There are 5 ways to turn a row about zero (a turn may also mirror it). The second row of each pair is the first, turned, with some noise. The first 45 pairs use one turn. New pairs use 2 turns, one after the other, and a turn may come again.
Some pairs, each with its turns in order after it:
[-18 -24  10 -31   5   5   0  10]
[-8 -7 -3 -4 -6 -6 -4 41]
j_405

[-16  -9   5  -7   7  14   1  11]
[-11   1  10  -9   5   1   0  21]
j_405

[  5 -17   0  31  -5  14   2  19]
[ -9  -3 -23   9 -13   9  29  -6]
j_587

[ -4 -12  13  15  -7  -5 -10  -1]
[-11 -10  12  15   2 -12  -4  -3]
j_405

[ 8 -6 24 22  9  8  4 17]
[ -4  -2  25  -6   3 -21  17  -5]
j_405

[11 14 -2  3 16  3 -9  4]
[ 15  -9  -7   6   7   7  -7 -11]
j_587

[-11 -11  18   4  18   8 -26 -26]
[ 23  18  11  16  -6  24 -21  10]
j_20

[ -1 -13  -3   5   7  12  -6  -2]
[14  6  1  7  9  7  6  4]
j_20

[11  8  5 -6 14  6 16 27]
[ 12 -14  -2  -7 -23  -7  -2 -20]
j_587

[ -9   0  -3  -2   4  -9 -13   8]
[-2  4  1  9 18  6 -1  2]
j_366

[-7 -3  8 -4 17  7 -7  4]
[  1   9  -6  12   6 -10  14   3]
j_366

[ -9 -17  -4 -11   6   9 -13  10]
[15 -4 -5 -2 19  6 -9  4]
j_20

[  6   6  18 -19  19   7 -17   5]
[ -7 -10 -17   8  11  20  -3 -16]
j_813

[  1 -16  -5   5  26 -17   4  -3]
[24  4 -9 12  4 16  6 -9]
j_366

[-12  26  11 -23  -9 -13 -10  12]
[ 21   8  12 -23  -9  15 -24   7]
j_587

[  2  10 -11  25  10 -36  14  -8]
[ -8 -15 -21   0  17  -4  16 -33]
j_405

[  1   5 -12  18  -7   2 -10  18]
[ -8  12  -9 -14  15   4  16  -5]
j_20

[ 33  -6   8  -5  -2  -2 -12  -3]
[-16 -29   1   4   5  13 -12  -5]
j_587

[ 3  1  5 -6  5 -9 -7  5]
[  1  -5   1 -12   5   5  -4  -7]
j_587

[-17 -21   2  14  -4   7 -15 -19]
[  2  -3  16  24 -12   9   9  21]
j_366

[-18  -6  -7   3   1  -2  -3 -12]
[-15  -6  -3   8   7  12  -6   3]
j_405

[ -8  18  13 -14  -3   1   7  12]
[  0   0  -2 -25 -11  -8 -11   3]
j_405

[12 -3  9 12  1  3  9  2]
[ 11  10   5 -10 -11  -5   0   0]
j_366

[-16   0  15   2 -26 -17 -12  -4]
[ 12  23   4 -14 -21  10  -8 -15]
j_813

[-19  11  -8 -17   2   8   9  13]
[-16 -11 -10  -8  18  -3  17  -2]
j_366

[  1   0  15 -26   8  -5   9  -2]
[  0  -5  25 -13  -4  -7 -10 -10]
j_587

[ 12   0  -4  -3  -9 -16  -2 -24]
[ -1  -7   0  10 -14  10 -21 -12]
j_366

[  8  18  19  13 -23 -16 -12  19]
[  1   3   5  -4  -6 -32 -21 -24]
j_405

[ -1   5   8  10 -11   3   5 -10]
[ -8  13   6   7  -8 -10  -1   3]
j_20

[-11 -14  -6  18   8  -9 -10  -4]
[10 12 -5 -6  0 15  7 20]
j_20

[10  7 -5 -1 19 -4  7 14]
[  7 -14   2  -9  -4   6  14 -14]
j_20

[-3  5  3 -3 -6  1 -9  1]
[ 5  2 -3 -5  1  1 -9 -8]
j_813

[-19  17  -7   4 -16  -1   0   4]
[ 10  16  -6  -4  -7 -19 -14  -5]
j_813

[ 3 -7 13 -6 -7  9  9  0]
[ -8 -10  -7  -8 -12   5   1   6]
j_813

[  0   5 -12   5  24 -13  14   6]
[-7  9 -1 23 12 -9 17  6]
j_813

[-13  18   4 -22 -18  -4  -5  -3]
[ 23   1 -20  -3 -12  -2 -10 -16]
j_813

[  2   2  -2  -6  12 -10  -6  10]
[ 0  6 -6  7 11  3  8 -8]
j_813

[ -3  -5   8  16   4  -9 -14  -2]
[ 1 14  6 -9 -2 14 -1  9]
j_20

[  9  -4  -4  12  28 -14 -14   6]
[28 12 -3 17 16 -3 -5 -7]
j_366

[ 8 11  1 12 -2  2 26  0]
[ -4   9  -8  13 -18 -12  -7 -11]
j_587

[-14  -2 -10 -22   8   6   0   2]
[ 16  -6  15  -9   4 -13   4  11]
j_587

[  6  -7  -1   0   3 -15  -3  14]
[ 8 12 -4 -6 10 11 -8  1]
j_366

[  3   7  -7 -19   7  13  18   4]
[ -2 -18 -20   8   2 -15   5   4]
j_813

[15  0 10 -2 21  8 -1  5]
[ 15  -8  16   1  -1   9   6 -16]
j_20

[  5  22 -12  -4  -3 -11  11   6]
[ 10   7 -18 -16   4   3  -5 -15]
j_405

New pairs, each followed by its turns in order:
[-16  -1 -22  -3  -1   4  -5   1]
[17  8 -6 -1  0  3 17 12]
j_366 j_366

[  4  -5  -1   0  13 -14   9  11]
[ -2 -16  -6  -8 -11   2  13  -1]
j_20 j_813

[ 10  -8  -7  12 -17  14  -2  13]
[ -1 -14   8 -19  15   0 -10 -10]
j_366 j_20

[  7   6   0 -30  -9   1 -22 -16]
[-14   0  29  -1   6   3 -23 -17]
j_20 j_813

[17  9 11 13 21  5 12 10]
[ 12 -26 -10 -18 -13   4   5  -2]
j_405 j_405

[ 16 -15   4  -5   2  -3   4 -11]
[ -6   5  11   9 -14   2   2 -14]
j_587 j_813

[-10   5  14  -4  -2   3   8  21]
[-12  -3  10   4 -14   5 -16  11]
j_587 j_587

[  1  18   6 -24  -7  -3   7   2]
[-13  -8  -7  25  -3   5 -10   1]
j_20 j_405

[11  4  8 10  1  6 32 -7]
[-7 -7 30  9 -6 14 -9 -4]
j_587 j_366

[ -8  -3   5 -12   5 -10  11  -9]
[  7  -6  14 -13 -12   3  -4   4]
j_813 j_366

[-12  12  11   0   3  -7  12 -19]
[-27  12  -3  -4   9  -4  -4   7]
j_20 j_20

[  3  14 -15 -26  23   3   2  -4]
[  0   1  -8  23 -15 -25  16  -3]
j_587 j_405

[ -5  12  20  -9  -7 -16  11  14]
[ 18  13  18   7   6  -7 -12   7]
j_366 j_587

[-12   9  -9  19   1 -11  12   8]
[-14 -15 -16   2  -1 -18  -2  -2]
j_20 j_20

[  7   6  -5  30 -23  -6   6   6]
[ 19   7 -19   9  -6  -7   5  29]
j_587 j_587

[ 13  18   2   3  16   8 -11  13]
[-7  5 18 23  6 -6 -7  1]
j_20 j_587

[ 13 -11   2  24   8  -9   7   1]
[-21   9 -22   4  -5  -5  -4  -2]
j_813 j_813

[ -3   5   1  12  18 -19  10 -26]
[-18  18  -1 -15   6   1 -14  21]
j_813 j_813

[  7 -12  13  -5  12 -14  10 -11]
[ 12 -18  -1   3  19  -2   1   6]
j_405 j_405

[-34 -11   8  -9  -2  -1  -4  -7]
[-20   6   9  -9  -4  -9  -5 -28]
j_405 j_813

[ -5  -2  15  -7   2 -11  17   8]
[-23  -2  -2   5  -7   5  -8  -9]
j_587 j_366

[ -6  -7 -13   3   7  -1  -3  -8]
[-11   6   0   0   3   5   2 -14]
j_813 j_587

[ -3 -15  -9   5  -3  -5  -2  16]
[  6   1 -20  -6  10   0   9  -4]
j_20 j_366

[ 9 -3 20 -4 21 34  0  1]
[ -4   9  15  -8 -38   7  -5 -10]
j_405 j_587

[-10  22   7  16   7  -8 -23 -18]
[ 13   6  12   9 -23 -10 -28  -6]
j_405 j_813

[-13 -13 -15 -31   1   0   5   8]
[  8 -16  -2  -2  18  22  13  16]
j_20 j_20

[-24   1 -21  13  11   8  -3  10]
[ 22  16 -16  -8  -9   0  19  -4]
j_366 j_366

[  5  11 -21  -4  24 -20  -3  -2]
[  1 -20  -5  -9  30  -7  -8  -4]
j_587 j_587

[  6   0  10  16  -1   8  18 -15]
[-10  17 -10  -3 -16   7 -12  -9]
j_20 j_587

[  4 -10  -3 -13   7  15  -3   0]
[-12   1   7  -3  10  -7  15   2]
j_813 j_587

[-4 -5  5 -6 -7  2 13 -4]
[  9  -5  -2   2   6  -4 -12   1]
j_813 j_405

[ 11   0  -1   0  13  17  -2 -34]
[ 15  16  20 -10  24   8   5  10]
j_813 j_20

[-15 -10   8   7  15  -9  -5  -7]
[ 14   6 -15  -6  -3 -10  -1  15]
j_405 j_20

[-23   9  16   3  10 -16   3  38]
[-23  -5 -41  -8  -5  -6  -5  16]
j_405 j_405

[-20   6   3 -21  15  15  -8   0]
[-25  -1  -2 -14  19  -6   9  10]
j_405 j_366

[-21  -1  20   6 -10  24   3 -11]
[17 22 -6  0 21 16 -7  7]
j_20 j_813

[  2  -8 -17  -4 -20   0 -16 -19]
[ -5 -11  34   7   5   6 -10   0]
j_813 j_20

[  6 -17  -2   9  26 -18  -9   3]
[  5 -15 -18  25   3   5 -11 -13]
j_366 j_587

[ -6 -11  -3  -9  -9 -17 -19   5]
[  7  -2   6   7  16 -21  12   9]
j_366 j_366

[ -2 -21  -5 -14  20   6  33  20]
[-35 -24  -4 -16   3 -18  -4 -14]
j_20 j_587

[  8   4   0 -10   5  18   0  15]
[  8  -8   3  -5 -15   6 -18  -5]
j_405 j_587

[  4  18  -9 -10  -2   0 -17  17]
[ 16  -2 -10  24  -2   9  -9   6]
j_20 j_20

[  3  23   4 -14   6  11  25   1]
[ -9  -3 -19 -11  17   7  24  11]
j_813 j_20

[  9   3   1   0 -24 -15   8  -8]
[-23   0   0  12  -4  -6  -2  18]
j_366 j_366

[ 10   4  -3 -10   9  -6 -13 -12]
[-13  -3   8   8  10  13   1 -10]
j_587 j_813

[  4  -9   6   2  -6  11 -11  -9]
[-10  11  -3   5   8   8 -11   2]
j_20 j_813

[  3   0  31  -6  10 -23 -18  -9]
[ 8 12 32 -4 -4 27 -1 -4]
j_813 j_405

[  4  16   7 -18 -20  16  -8 -24]
[  7  -1 -12   5  -5  -2 -28  29]
j_813 j_366

[ 15   0  16   2  10  10  -7 -26]
[ -4  -4  30   0  -7  -7  -4 -19]
j_20 j_405

[-12  -5 -11  -6  22   4   0   3]
[24  6  1 12  4  4 12  1]
j_20 j_405

[ 28  22 -15 -11  -4  -9  -2  -9]
[  1 -16  -9 -12  25  19  15  12]
j_587 j_587

